The groups are shells around one centre, one inside the other: the same stretched ball of 5 dimensions in 10 sizes.
(in the rows, 128 means zero)
Known rows, each followed by its group:
[145 150 126 121 125 147 159 127 184 116 146 109 137]
T
[132 163 123 105 157 138 130 115 114 149 185 133 152]
L
[138 159 118 119 127 150 151 127 163 134 175 120 149]
L
[172 144 153 137 125 158 160  99 167  88 151  84 144]
M
[109 179  94  93 133 143 159 137 130 173 204 133 139]
X
[149 154 146 109 154 140 146  98 140 111 140 104 130]
H
[140 144 135 104 161 122 148 119 122 131 148 113 127]
P
[159 123 157 116 186 110 111 109 119 112 121 126 144]
G
[205  99 199 144 167 120 153  81 121  54 100  58 125]
H
[140 141 136 103 165 119 141 120 129 129 137 118 127]
U
[198 128 182 145 114 158 202  82 176  46 114  28 110]
F
[199 123 186 145 126 150 191  80 155  51 120  35 115]
G
[106 185  97  89 156 140 128 127 101 185 218 155 157]
G
[ 97 194  92  77 151 142 144 125 103 188 214 146 140]
F
[154 139 141 124 156 133 127 115 135 120 157 122 155]
L
[144 155 136 112 165 135 123 105 103 138 182 128 157]
M
[128 180 101 115  89 172 198 132 182 139 200  93 131]
H
[185 124 169 143 141 142 150  97 159  75 127  81 142]
X
[160 158 140 126 107 164 197 104 163 100 167  64 122]
X
[151 150 139 114 147 136 162 107 104 128 180  94 135]
U
[153 153 141 120 141 148 148 104 143 114 161 104 143]
L
[131 148 118 109 163 124 120 133 123 154 174 148 157]
T
[157 133 141 123 135 132 169 123 157 107 138  90 124]
X
[117 156 118  83 180 110 130 127 101 163 158 142 129]
H
[155 134 148 113 160 122 152 111 125 113 136  99 124]
P
[149 146 129 121 123 144 173 126 167 116 154  95 129]
L
[143 152 124 120 134 143 152 125 144 134 178 115 147]
P
[149 150 143 108 153 135 155 105 131 116 146  99 126]
P
[156 146 129 134 101 160 182 128 210  99 145  87 132]
E
[146 151 139 108 144 137 166 110 142 116 144  94 120]
T
[111 163 110  85 189 112 106 127  72 184 194 165 155]
G
[139 170 131 102 133 150 179 103 138 124 165  88 117]
E
[151 161 126 128  94 170 191 120 211 100 152  80 127]
F
[142 150 139 105 179 123 120 105  88 141 173 130 150]
X
[158 146 147 117 142 137 176 103 110 115 169  78 124]
U
[174 146 157 130 104 159 220  95 158  79 150  33 103]
F
[151 132 149 111 193 109 107 109  80 135 158 134 153]
G
[122 170 115  96 166 133 125 117  90 168 204 143 156]
M
[123 176 104 107 120 157 159 130 167 148 187 124 144]
T
[165 133 153 132 164 134 108 106 143 106 142 127 165]
H
[127 165 123  96 160 133 138 114 118 147 170 128 137]
P
[142 153 131 110 156 133 142 114 103 142 185 117 146]
T
[182 116 171 134 155 125 158 100 123  85 131  75 130]
U
[161 146 137 131 107 154 198 117 160 104 169  66 124]
E
[146 137 149 101 194 106 123 104  66 138 158 122 138]
F
[176 121 172 123 165 119 163  94 102  92 132  71 119]
E
[174 110 171 126 185 107 122 104 108  98 118 106 139]
E
[148 162 136 112 131 149 182 103 116 124 185  79 125]
M
[129 146 114 110 158 123 123 140 134 154 170 149 155]
M
[143 155 142 101 163 131 148 101 109 127 157 106 128]
U

New rows, each followed by its group:
[124 163 101 114 133 144 137 141 147 161 199 144 162]
H
[ 93 190  79  84 142 142 136 145 127 196 216 163 152]
M
[136 173 110 122  98 172 173 127 202 124 177 106 143]
H
[174 144 151 139  99 164 204 105 181  80 150  51 120]
U
[100 180  93  85 162 133 116 136 123 184 193 170 155]
U
[155 153 144 114 139 142 178 101 111 117 174  77 124]
U
[160 144 151 122 160 137 133  98 116 114 163 108 150]
X
[116 180 107  91 147 141 153 120 103 169 208 127 139]
U
[152 139 147 117 178 124 107 107 115 124 150 135 158]
U
[177 116 178 120 177 113 148  91 107  86 110  80 118]
H
[102 179  86  94 138 143 132 146 157 177 192 161 153]
M
[132 174 113 109 114 158 186 121 139 143 202  94 131]
G
[145 151 139 111 164 133 127 107 120 129 161 125 149]
L
[137 170 120 112 121 158 170 116 155 131 180 102 135]
L
[ 98 178  95  80 173 124 112 134  99 192 199 172 154]
U
[108 172  93  96 146 137 132 144 141 175 192 157 153]
T
[161 150 138 132 108 161 181 113 190  95 149  80 131]
T
[115 150 108  94 173 112 114 144 124 167 161 162 148]
E
[151 138 130 127 128 140 156 132 184 112 139 109 138]
M
[118 168 107  96 148 134 147 131 116 165 193 133 141]
L
[164 131 155 128 175 127 104 104 119 113 150 130 166]
F
[114 167  94 103 132 139 152 147 144 169 197 139 146]
E
[180 120 174 132 174 124 124  92 122  87 123 100 145]
M
[133 171 113 109 105 159 200 125 168 131 178  85 117]
M
[134 163 112 116 110 157 171 134 201 124 155 110 133]
E
[128 165 117 100 135 140 170 123 138 142 172 107 124]
L
[146 144 129 121 131 142 153 128 184 114 137 113 136]
U
[140 153 134 110 168 134 108 112 137 132 152 144 158]
F
[113 184  94  97 115 157 175 135 161 159 195 119 132]
U
[178 128 161 140 130 147 160 105 185  74 118  80 134]
U
[140 148 136 101 164 121 154 113  94 139 168 106 127]
U
[150 146 147 108 154 131 158 105 135 111 134  95 119]
M
[119 175 100 104 116 157 161 137 193 143 166 127 136]
H
[161 149 150 120 127 151 179 101 171  90 130  74 117]
E
[153 135 142 120 153 129 137 119 156 112 131 116 139]
P
[143 137 145 101 190 106 123 110  77 140 155 126 138]
G
[156 134 140 123 134 135 163 124 177 102 125  96 125]
M
[190 127 174 143 123 152 182  91 176  58 117  52 122]
U
[141 153 130 117 162 138 107 116 135 137 169 146 168]
E
[109 158  97  94 167 117 116 149 110 185 192 168 157]
H
[132 143 116 113 161 123 114 140 134 153 170 153 162]
E
[127 148 114 108 163 124 111 138 142 153 163 158 159]
U
[156 157 148 111 127 150 195  96 146  99 146  62 106]
H
[194 111 184 141 150 130 166  91 140  63 111  59 123]
U
[121 161 103 104 124 141 165 144 176 146 162 123 129]
E
[131 163 119 108 160 137 119 119 106 158 200 145 166]
E
[110 173  96  96 148 138 128 139 139 172 191 157 154]
P
[162 125 163 116 190 113 107 100 113 108 122 124 146]
F
[117 188 100  96 112 161 190 124 144 156 205 102 124]
E
[145 153 123 121 118 148 177 127 154 127 178  95 135]
U
[182 126 165 141 134 144 165 100 158  78 133  72 134]
L
[157 125 145 128 172 121  99 121 145 117 135 144 166]
H
[155 154 143 118 130 151 169 103 163 101 143  86 125]
U
[104 175  91  92 153 133 127 142 116 187 208 161 156]
U
